There are 10 hidden switches. A switch that is on adds its own fixed numbers to the row, and there is some noise. The rows also spread widely along 10 directions, which tell nothing about the answers.
Known rows, each followed by its switches (1 for on, 0 for off):
[-0.73,-2.79,-0.93,-0.28,+1.17,+1.00,+2.26,+3.13,-0.96,+0.37,+1.29,+1.97,-2.57,+0.38,-0.02,+2.59,+6.13,-2.99,+4.54,-1.85,-0.06,+0.84,+1.34,+0.25,-2.98,-2.31,+2.84,-0.08] -> 0 1 1 1 0 0 0 0 1 1
[-0.17,-3.23,+1.31,-0.79,+0.65,+2.87,+0.08,-0.02,-0.32,-0.10,+0.35,-1.59,-0.53,-1.44,+0.69,+0.71,+1.79,-1.42,+1.26,+1.85,+2.82,+0.54,+3.54,+1.72,-4.44,+0.44,+2.32,+1.62] -> 0 0 1 0 1 1 0 0 1 1
[+1.82,-1.30,-0.17,-0.52,+0.73,+0.07,-2.37,+1.92,+0.14,+0.69,+2.87,+2.08,-0.28,-1.11,-0.93,+1.76,+1.18,-1.07,+2.85,-1.53,-0.97,-0.26,+1.26,-0.47,-0.78,-0.83,+0.78,-1.24] -> 0 1 1 1 0 1 0 0 0 1
[-1.03,-1.70,+2.35,+1.34,+2.19,-1.68,-1.32,+0.38,+0.58,-1.17,+0.56,-1.24,-1.46,+1.45,+0.90,+3.42,+0.58,-1.00,+1.90,+0.32,-1.76,-1.10,+0.99,+0.62,-0.52,-2.01,+2.28,+1.29] -> 0 1 1 1 0 1 1 0 0 1
[+0.82,-6.45,-2.71,+0.00,-2.01,+2.19,+1.04,-0.57,-2.69,-0.16,-2.41,+0.60,-1.63,-2.82,-0.60,+0.54,+4.23,+1.23,+0.08,+0.00,+1.71,-0.33,+2.68,+3.93,-5.20,+3.60,+4.29,-2.58] -> 0 0 1 1 1 0 1 1 1 0
[+1.00,-2.23,+1.15,+2.06,+2.69,+0.55,+1.17,+1.75,-0.29,+2.28,+0.35,-1.16,-2.52,+0.50,-0.73,-0.60,+2.84,-2.03,+2.81,+1.72,-2.01,+0.13,+1.98,+2.30,-3.14,-2.29,+1.82,-0.16] -> 0 1 0 1 1 0 0 1 1 0
[+1.16,-0.11,-1.08,+0.48,-0.98,-0.51,-0.56,-1.20,-0.57,-2.11,-0.14,+0.13,-0.99,+0.91,-0.85,+2.19,+0.06,+0.25,+0.44,-0.75,+0.78,-0.47,+0.20,+2.72,-0.68,+0.86,+0.05,-0.56] -> 0 0 1 1 0 0 0 0 0 0
[-0.65,-1.88,+0.23,-0.30,+0.53,-0.54,-0.91,-0.11,-0.41,-2.90,-0.18,-1.30,-0.85,+1.56,-0.09,+3.52,-1.48,-0.01,+2.85,-0.30,+0.64,-1.65,+2.88,+2.16,-2.53,+0.10,+1.36,+2.03] -> 1 0 0 1 1 0 0 0 0 1
[+1.55,+0.63,-0.24,+0.82,-0.84,-1.52,-2.46,-0.51,-0.13,-0.17,+1.66,-0.05,+0.31,+0.24,+0.24,+2.66,-1.30,+1.07,-0.75,-0.33,-2.25,+0.69,-0.10,-0.85,+1.53,+0.45,-1.65,-0.97] -> 1 0 1 1 0 0 0 0 0 0
[+1.66,-4.77,-1.33,-0.36,-1.18,+0.89,+1.54,-0.33,-0.21,+0.19,+0.19,-2.26,-2.65,-1.61,-0.41,+3.10,+3.43,+0.06,+0.68,+0.61,-0.76,+1.23,+2.06,+3.75,-1.92,+0.46,-0.38,-1.50] -> 0 1 1 1 1 1 1 0 1 0
[+0.86,-2.29,+0.95,+1.66,+1.10,-0.84,+0.56,+1.81,-0.89,+1.19,+0.81,-1.76,-1.41,+0.45,+1.24,+2.18,+2.07,-0.26,+0.34,+0.89,-2.75,+1.60,+1.64,+0.72,-2.76,-0.92,+0.93,+0.75] -> 1 0 1 1 0 1 0 0 1 1
[+0.47,-0.57,-1.46,+1.39,-1.29,-0.89,-1.06,-0.74,-1.58,-1.81,+0.83,+0.94,+0.76,+0.48,+0.54,+2.34,-0.86,+1.91,-1.31,-0.82,+0.43,+1.39,+0.14,-0.27,-0.99,+1.14,+0.17,-0.04] -> 0 0 0 1 1 0 0 0 0 1
[+1.28,-0.89,-0.26,+1.96,-0.69,-0.76,-0.05,+1.45,-1.81,-1.82,+2.47,-1.77,-0.35,+2.10,+1.18,+4.12,+0.45,-0.37,+0.59,-0.08,-0.04,+3.59,+2.54,+0.95,-4.38,-1.49,-0.08,+3.47] -> 0 0 1 1 1 1 1 1 1 1
[+1.03,-1.13,+0.29,+0.76,+0.82,+0.80,+0.55,-0.19,-0.87,-0.51,+0.42,-1.56,-0.52,+0.07,+0.36,+1.13,+1.37,-0.55,+1.07,+0.84,+1.48,+0.35,+1.68,+2.40,-2.60,+0.33,+0.90,+0.58] -> 0 1 1 0 0 0 0 0 1 1
[+0.29,+0.49,-0.63,+1.37,-0.58,+1.63,-1.95,+0.01,-0.80,-1.84,+0.74,+1.36,+0.06,+0.91,-0.23,+1.71,+1.34,-0.40,+0.41,+0.03,+1.78,+2.18,+1.43,+0.99,-3.88,+0.02,+1.48,+0.90] -> 1 1 0 1 1 0 0 0 0 0
[+0.00,-2.00,-0.60,-2.84,-1.68,+1.56,-0.31,-0.11,-0.20,-0.43,+0.44,+1.56,-1.77,-0.85,-0.62,+4.33,+4.83,-1.58,+2.76,-1.67,+1.60,+1.02,+1.45,+0.56,-0.70,-0.30,+0.86,-0.87] -> 0 1 1 0 0 0 0 0 1 0
[-0.82,-1.13,-0.48,+1.35,+0.99,+0.54,+1.58,-0.57,-0.09,-0.05,+0.99,+0.01,-0.43,-0.52,-0.55,+0.57,+1.59,-1.52,+0.48,+1.05,+0.69,-0.72,-0.38,+0.59,+0.18,+0.14,+0.50,-1.41] -> 0 0 0 1 0 0 0 0 1 1
[+2.10,-0.25,-2.01,+0.16,-0.19,+0.96,+1.48,+1.42,-0.28,+0.38,+3.31,+0.42,-0.63,-0.01,-0.61,+1.47,+2.67,-1.99,+2.20,-0.72,+0.31,+2.50,+0.22,+0.57,-0.48,-1.06,-1.90,-1.41] -> 0 1 1 0 1 0 0 0 1 0
[-0.43,-1.50,+0.13,-1.80,+0.02,+1.92,+0.93,+0.16,+0.45,+0.55,+1.46,+0.10,-1.09,-0.76,-0.41,+2.25,+2.96,-2.25,+2.08,+0.49,+1.63,+1.78,+1.25,-0.43,-0.45,-1.07,-0.21,-0.25] -> 0 0 0 0 1 0 0 0 1 1
[+0.11,+0.06,+0.94,+0.96,+0.96,+0.75,-1.97,+0.71,-0.21,-0.43,+2.59,+0.44,+1.41,-0.16,+1.59,+1.08,-0.12,-0.42,+0.16,+0.46,+1.17,+1.63,+1.24,-1.76,-1.96,-0.11,+1.03,+1.63] -> 0 1 1 0 0 1 0 0 0 1
[-1.03,-0.77,+1.79,+2.19,+2.29,+0.61,-2.05,+1.37,-1.20,+0.62,-0.19,+3.34,+0.25,-0.07,+0.52,-0.01,+2.83,-1.52,+1.60,+0.30,+0.08,-0.26,+0.97,-1.03,-2.91,-1.45,+5.69,-0.06] -> 0 1 0 1 0 0 0 0 1 1
[+0.73,-0.71,-1.05,+0.50,+0.64,+0.76,+1.21,+0.71,+0.01,+0.03,+2.61,-0.64,-1.09,+0.13,-1.42,+2.00,+1.48,-2.12,+2.99,+0.10,+0.49,-0.33,+1.19,+1.30,-1.12,-0.86,-1.07,-0.47] -> 0 1 0 1 0 0 0 1 1 1
[-0.10,+1.06,-5.56,+2.23,-0.39,-0.50,+0.59,+0.14,-1.67,-5.92,+4.71,+1.60,+3.94,+0.53,-0.31,+2.25,-4.26,+0.25,+2.28,-2.93,+4.08,-2.38,-0.66,+0.30,-0.36,+3.72,-0.63,-0.74] -> 1 1 1 0 0 0 0 0 0 1
[-1.02,-0.86,-0.89,+0.30,-0.33,-0.58,+0.53,-0.32,-0.13,-1.16,+0.96,+0.28,-1.89,+1.42,-1.30,+4.18,+1.78,-1.32,+2.66,-1.26,-0.69,-0.52,-0.10,+0.90,-0.01,-0.32,+0.07,-1.28] -> 1 0 0 1 0 0 0 1 0 1
[+1.34,-3.02,-0.30,-1.08,+0.01,+0.14,-0.28,+0.59,-0.23,+0.88,+1.34,-1.72,-0.11,-1.63,+0.43,+1.46,-0.16,+0.83,+0.74,+0.24,-1.01,+0.03,+2.04,+0.63,-1.05,+1.59,-0.54,-0.63] -> 1 0 1 0 0 1 0 0 0 1
[-0.58,-5.03,+0.91,+0.01,-0.74,-0.19,-0.57,-0.49,-1.51,+0.76,-1.96,-0.83,-1.76,-1.01,+2.15,+3.65,+3.26,+2.10,-1.32,+0.36,-1.43,+1.62,+2.44,+0.36,-2.62,+0.03,+2.51,+0.46] -> 0 1 0 1 1 0 0 0 1 1
[-1.12,-3.09,-1.33,+0.82,+1.48,+0.48,+1.25,+0.33,+0.05,+0.45,+0.80,-0.20,-0.02,-1.57,+0.69,-0.53,+0.42,+0.17,+0.30,+0.84,-0.26,-1.66,+0.50,-0.67,-0.27,+1.11,+0.86,-0.91] -> 0 1 0 1 0 0 0 0 0 0

New rows. What belongs after each?
[-0.64,-1.88,+0.92,+1.76,+1.62,-0.48,+0.41,-0.05,-0.07,+1.68,+0.63,+0.27,-1.02,-0.59,+0.45,+0.68,+1.92,-1.03,-0.16,+1.33,-2.23,+0.40,-0.28,-1.07,+1.03,-1.20,+1.15,-1.93] -> 0 0 0 1 1 0 0 0 1 1
[-0.50,-0.68,+0.14,+2.42,+1.69,-0.80,+0.90,+0.30,-0.59,-1.05,+0.03,-0.63,-1.02,+1.56,+0.23,+0.89,+0.51,-0.48,+1.23,+0.28,-0.25,-0.90,+0.25,+1.74,-1.76,-0.47,+1.44,+0.71] -> 0 1 0 1 0 0 0 0 0 1
[+0.24,-0.32,-1.24,-0.70,-1.00,+1.68,+1.62,-0.91,+0.33,-1.14,+1.81,-1.38,-1.58,+0.13,-0.53,+2.42,+1.69,-1.26,+0.45,+0.43,+2.16,+1.57,+0.89,+1.31,-0.91,+0.48,-2.22,+0.48] -> 0 0 1 1 0 0 0 0 0 1
[-0.15,-0.96,-2.40,+0.29,-1.11,+0.44,+0.67,-0.30,-0.33,-0.98,+2.05,+0.61,+0.11,-0.69,-0.01,+2.77,+1.50,+0.25,-0.32,-0.59,+0.97,+1.75,-0.02,-1.17,+0.05,+0.75,-0.96,-0.78] -> 0 1 0 1 0 0 1 0 0 1
[+0.12,-2.15,-0.48,-1.43,-0.68,+2.27,-1.00,-1.47,+0.42,-0.52,+0.75,-0.46,-0.79,-1.77,-1.51,+2.38,+1.43,-1.27,+1.65,+0.92,+2.21,-1.33,+2.54,+1.78,-1.27,+1.03,-0.16,-0.29] -> 0 1 0 1 0 0 0 1 1 0
[-0.03,-0.34,-0.36,-0.60,-1.16,+0.58,-0.83,-1.65,-0.48,-2.68,+0.84,-0.08,-0.44,+0.04,-0.49,+3.80,+0.58,-0.84,+0.82,-0.25,+2.68,-0.58,+1.22,+1.79,-0.62,+0.76,+0.03,+0.17] -> 0 0 1 1 0 0 0 0 1 1
[-0.74,-1.04,-0.87,+1.03,-0.17,+0.30,+0.81,+0.70,-1.37,-2.53,+0.28,+1.22,-0.91,+1.56,-0.19,+2.99,+2.10,-1.39,+2.28,-0.95,+1.73,+0.75,+1.03,+1.55,-3.20,-0.85,+2.29,+1.01] -> 0 0 0 1 1 0 0 0 1 1
[+0.34,+0.75,-1.63,-0.22,-0.76,-0.38,-0.29,+1.04,-0.34,-1.83,+2.60,+1.65,+0.44,+0.99,-0.63,+2.99,+0.26,-0.87,+1.71,-1.63,+0.83,+1.33,+0.41,-1.17,-0.40,-0.57,-0.32,+0.71] -> 0 0 0 1 0 0 1 0 0 1
[-0.34,-1.93,-2.80,+1.83,+1.47,-1.02,+3.32,+2.78,-0.72,-0.46,+3.16,-0.18,-0.26,+0.51,+0.00,+2.15,+1.84,-1.23,+2.97,-0.84,-1.81,+0.10,+0.07,-0.61,-0.59,-0.77,+0.04,-1.03] -> 1 1 0 1 0 0 1 0 1 1
[+1.52,-2.44,-2.21,+0.03,+1.77,+0.23,+1.80,+4.00,-0.50,+0.14,+4.08,-0.46,-0.36,-0.05,+0.76,+0.26,+0.19,-1.13,+3.56,-0.82,-1.00,+0.61,+2.49,-1.05,-2.31,-1.18,-0.95,+1.66] -> 0 1 1 1 1 0 0 0 0 0
[-0.72,-2.13,+0.04,+1.35,+1.44,-0.62,+0.91,+0.88,-0.40,+0.90,+1.19,+0.73,+0.44,-0.98,+0.07,+0.35,+1.36,-0.99,+0.88,+0.44,-0.86,-0.36,-0.51,-0.70,+0.38,-0.01,+2.19,-1.78] -> 0 0 0 0 0 1 1 0 1 1
[+2.41,+0.06,+0.73,+1.28,-0.94,+1.01,-3.04,-1.88,-1.25,-0.12,-1.12,+0.29,-0.22,-0.42,-1.05,+0.98,+1.54,+0.25,+0.00,+0.45,+1.32,+0.04,+1.10,+3.74,-2.55,+1.33,+1.95,-1.50] -> 0 1 1 0 0 0 0 1 1 0
[+0.15,-2.75,+0.53,+0.85,+0.28,+1.15,-1.44,-0.63,-0.67,-0.57,+1.12,-0.02,+0.75,-1.78,+1.05,+1.60,+0.78,-0.05,+0.24,+0.69,+1.48,+0.20,+1.60,+0.68,-1.96,+1.12,+1.97,-0.70] -> 0 1 1 0 1 1 0 0 1 1
[-0.39,-1.34,+0.41,+1.28,+1.61,-0.84,-0.15,+0.07,-0.36,-0.29,+0.85,-0.43,-0.47,+0.63,-0.47,+0.82,-0.82,-0.54,+1.96,+0.47,-0.43,-2.17,+0.81,+0.55,-0.49,+0.16,+1.15,+0.06] -> 0 0 0 1 0 0 0 1 0 1
[+0.53,+1.67,+0.26,-1.07,-2.41,+1.55,-2.10,-4.47,+0.76,-3.28,+0.47,-1.47,-0.30,+0.10,-1.29,+4.74,+0.20,-0.80,-0.42,+0.54,+4.06,+0.48,+0.46,+3.30,+0.68,+1.04,-2.34,-0.10] -> 0 1 1 0 0 0 0 0 1 0
[-1.00,-1.66,-1.33,+1.60,+1.24,+0.93,+0.58,+1.16,-0.62,-0.07,+1.92,+0.74,+0.85,-0.60,+0.93,-0.38,+0.19,-0.41,+0.35,+0.77,-0.35,+0.60,+0.70,-2.02,-1.32,+0.59,+1.22,-0.29] -> 1 0 0 1 1 0 0 0 0 0
[+1.47,-1.59,-1.39,-2.68,-1.64,+0.55,+1.08,-0.14,+1.00,-1.16,+2.18,-1.78,-2.66,+0.32,-1.95,+6.09,+2.57,-1.80,+3.53,-0.84,+0.69,+1.53,+2.24,+2.29,-0.10,-1.71,-3.16,-0.11] -> 0 1 0 1 1 0 1 0 1 1
[+0.97,-0.92,-0.98,+2.00,+1.21,-0.24,-1.86,+0.99,-1.01,+0.02,+1.63,+2.10,+2.20,-1.66,+0.11,-0.72,-0.95,+0.36,+0.46,+0.01,-0.03,-1.46,+0.71,-1.05,-0.86,+1.01,+1.91,-0.85] -> 0 1 0 1 0 0 0 0 1 0
[-2.89,-3.79,-1.05,+1.17,+1.24,-0.59,+2.09,+0.85,-0.73,+0.87,+0.95,+1.47,-0.89,-0.59,+0.89,+1.19,+2.30,-0.69,+1.19,-0.41,-1.59,-1.17,-0.81,-2.71,+0.83,+0.27,+2.34,-1.85] -> 0 0 0 1 0 0 0 1 0 1
[-1.14,-0.82,+2.40,+0.93,+3.63,-0.17,-0.39,-1.03,+0.90,-0.55,+0.35,-1.90,+0.75,-0.45,-0.26,-0.96,-2.79,-1.66,+2.23,+2.63,+1.02,-4.51,+1.17,+1.18,+0.56,+0.10,+1.76,+0.48] -> 0 0 0 0 0 0 0 0 1 1
[-0.47,-1.68,+0.02,+1.82,+2.05,+0.57,+1.42,-0.02,+0.48,+1.07,+1.05,-1.55,-0.75,-0.21,-0.13,+0.20,+1.10,-0.78,+1.15,+1.77,-1.18,+0.44,+0.08,+0.70,-0.48,-0.17,+0.62,-1.70] -> 1 1 0 0 1 0 1 0 0 1
[+1.27,-0.88,-3.05,+3.02,+0.09,-0.57,+1.48,+1.94,-1.62,-1.12,+2.38,+2.24,-1.27,+1.18,-1.84,+1.70,+3.06,-1.64,+3.16,-2.38,-0.21,+0.38,-1.00,+2.64,-2.59,-0.18,+1.88,-2.69] -> 0 1 1 1 0 1 1 1 0 1
[-0.72,+0.26,-1.30,+1.90,-0.58,-1.47,+0.52,-0.31,-0.22,-1.58,+2.30,+0.00,-0.17,+1.16,+0.07,+5.02,+1.52,-0.54,+0.15,-0.69,-1.27,+1.72,-1.07,-0.87,+1.39,-0.79,-1.05,-1.18] -> 1 1 0 1 0 0 1 0 1 1
[+0.33,-1.04,-0.28,+1.88,+0.24,-1.06,-2.89,+0.38,-1.74,-0.79,+0.54,+2.27,+1.67,-0.36,+0.58,+2.40,-0.10,+1.08,+0.86,-1.25,-0.74,-0.03,+0.45,-0.66,-0.82,+0.65,+3.00,-1.78] -> 1 1 0 0 1 0 0 0 1 1
[+0.82,-1.29,-1.04,+1.58,+0.83,-0.02,-0.35,+0.62,-0.90,-0.22,+1.64,+0.76,+0.69,-1.08,+0.56,+0.37,+0.58,-0.18,+0.41,+0.04,-0.15,-0.56,+0.47,-0.13,-0.69,+0.68,+0.99,-1.02] -> 0 1 1 1 0 0 0 0 1 0
[-0.07,+0.67,+0.30,+2.09,+1.00,+0.09,-0.65,-0.69,-0.39,-0.35,-0.20,-0.33,+0.82,+0.44,-0.17,-0.52,-0.56,-0.15,-0.25,+1.56,+0.24,+0.02,-0.10,+0.67,-1.12,+0.88,+1.66,-0.35] -> 1 0 0 0 0 0 1 0 0 0
[-0.31,-1.35,-1.16,+2.78,+0.06,+0.77,+1.05,-1.81,-0.94,-1.04,+2.11,-2.66,+0.84,-0.51,+1.79,+0.85,-1.30,+1.06,-2.11,+1.80,+1.45,+1.49,+0.40,-0.12,-1.04,+2.20,-1.39,+0.11] -> 0 1 1 0 1 0 0 1 0 1
[-1.19,-2.46,+0.05,+1.66,+0.95,-0.96,+2.10,+0.65,-0.71,+1.01,-0.46,-0.23,-3.95,+1.69,-0.29,+3.08,+4.52,-1.35,+2.27,-0.85,-3.23,+0.19,-0.67,+1.48,-0.78,-1.21,+1.97,-2.13] -> 1 0 1 1 0 0 0 1 0 1
[+0.56,-1.19,-0.20,+0.00,-1.39,-0.07,-1.00,+0.76,-1.13,-1.39,+0.84,+0.69,-1.11,+0.88,-0.96,+4.69,+2.38,-1.10,+1.99,-1.09,+0.72,+1.52,+1.67,+1.41,-3.05,-0.97,+1.49,+0.85] -> 0 0 0 1 0 1 1 1 1 1
[+0.87,-1.39,-0.43,+0.48,-0.04,-1.08,+0.54,-0.17,-0.62,-0.52,+0.84,-1.59,-0.95,+0.49,+0.74,+2.26,-0.20,+0.82,-0.20,-0.08,-0.88,+0.44,+0.82,+0.77,-0.53,+0.45,-0.86,+0.53] -> 0 0 1 1 0 0 0 0 0 1
[+3.80,+2.03,-2.55,+1.51,-0.71,+0.21,+0.70,+0.18,-0.82,-0.57,+2.43,+0.61,+0.13,+0.27,-2.86,+0.24,+0.07,-0.93,+1.07,-0.36,+1.23,+0.77,-0.40,+3.26,-0.92,+0.63,-2.36,-2.06] -> 0 0 0 1 0 0 0 0 1 1
[-0.24,-1.77,-1.30,+1.64,-0.66,+0.81,+0.50,+0.10,-1.71,-2.83,+1.95,-0.34,+0.70,+0.22,+1.32,+2.74,+0.48,-0.14,-0.37,+0.13,+2.57,+1.72,+1.84,+0.84,-3.80,+0.85,+0.96,+1.82] -> 0 0 1 1 1 1 0 0 1 1
[-1.18,-1.86,+0.64,+1.79,+0.85,-0.61,+0.11,+1.25,-1.22,-0.37,+0.11,-0.18,-1.18,+1.94,+1.82,+1.83,+1.07,-0.14,+0.67,+0.31,-1.33,+1.68,+1.59,-1.03,-2.99,-1.60,+2.08,+2.65] -> 0 0 0 1 1 0 0 1 0 0
[-1.48,-0.26,-2.21,+3.49,+0.95,+0.15,+2.43,-0.05,-1.17,-2.33,+2.56,-0.40,+1.49,+0.40,+1.03,+1.37,+0.69,-1.07,+0.11,+0.36,+1.40,+0.46,-1.17,-0.08,-0.90,+1.38,+1.18,-1.03] -> 1 1 1 0 0 0 1 0 1 1
[-1.19,-1.58,+0.61,+1.68,+0.45,+0.11,+0.37,-0.60,-0.43,+0.33,-0.52,-0.36,-1.12,+0.22,+1.17,+1.54,+2.76,+0.24,-1.02,+0.93,-0.74,+1.64,+0.15,-0.35,-1.29,-0.38,+1.89,+0.05] -> 0 1 0 1 0 0 1 0 0 1
[-1.99,-1.77,+1.80,+1.15,+0.23,-0.83,-1.55,-1.76,-0.47,-0.78,-1.93,-0.81,-1.09,+0.87,+2.26,+3.50,+1.48,+1.19,-1.21,+0.41,-1.18,+0.39,+0.15,+0.17,-0.51,+0.53,+2.73,+0.20] -> 1 1 1 0 0 0 0 0 0 0
[+1.13,-1.39,-1.22,+0.78,+1.55,+0.64,-0.03,+0.56,-0.53,-1.92,+2.72,-1.07,+0.64,-0.28,-0.93,+0.64,-1.61,-1.78,+4.00,+0.02,+1.94,-2.59,+2.05,+2.45,-1.73,+0.77,+0.22,-0.02] -> 0 1 1 0 1 0 0 1 1 0
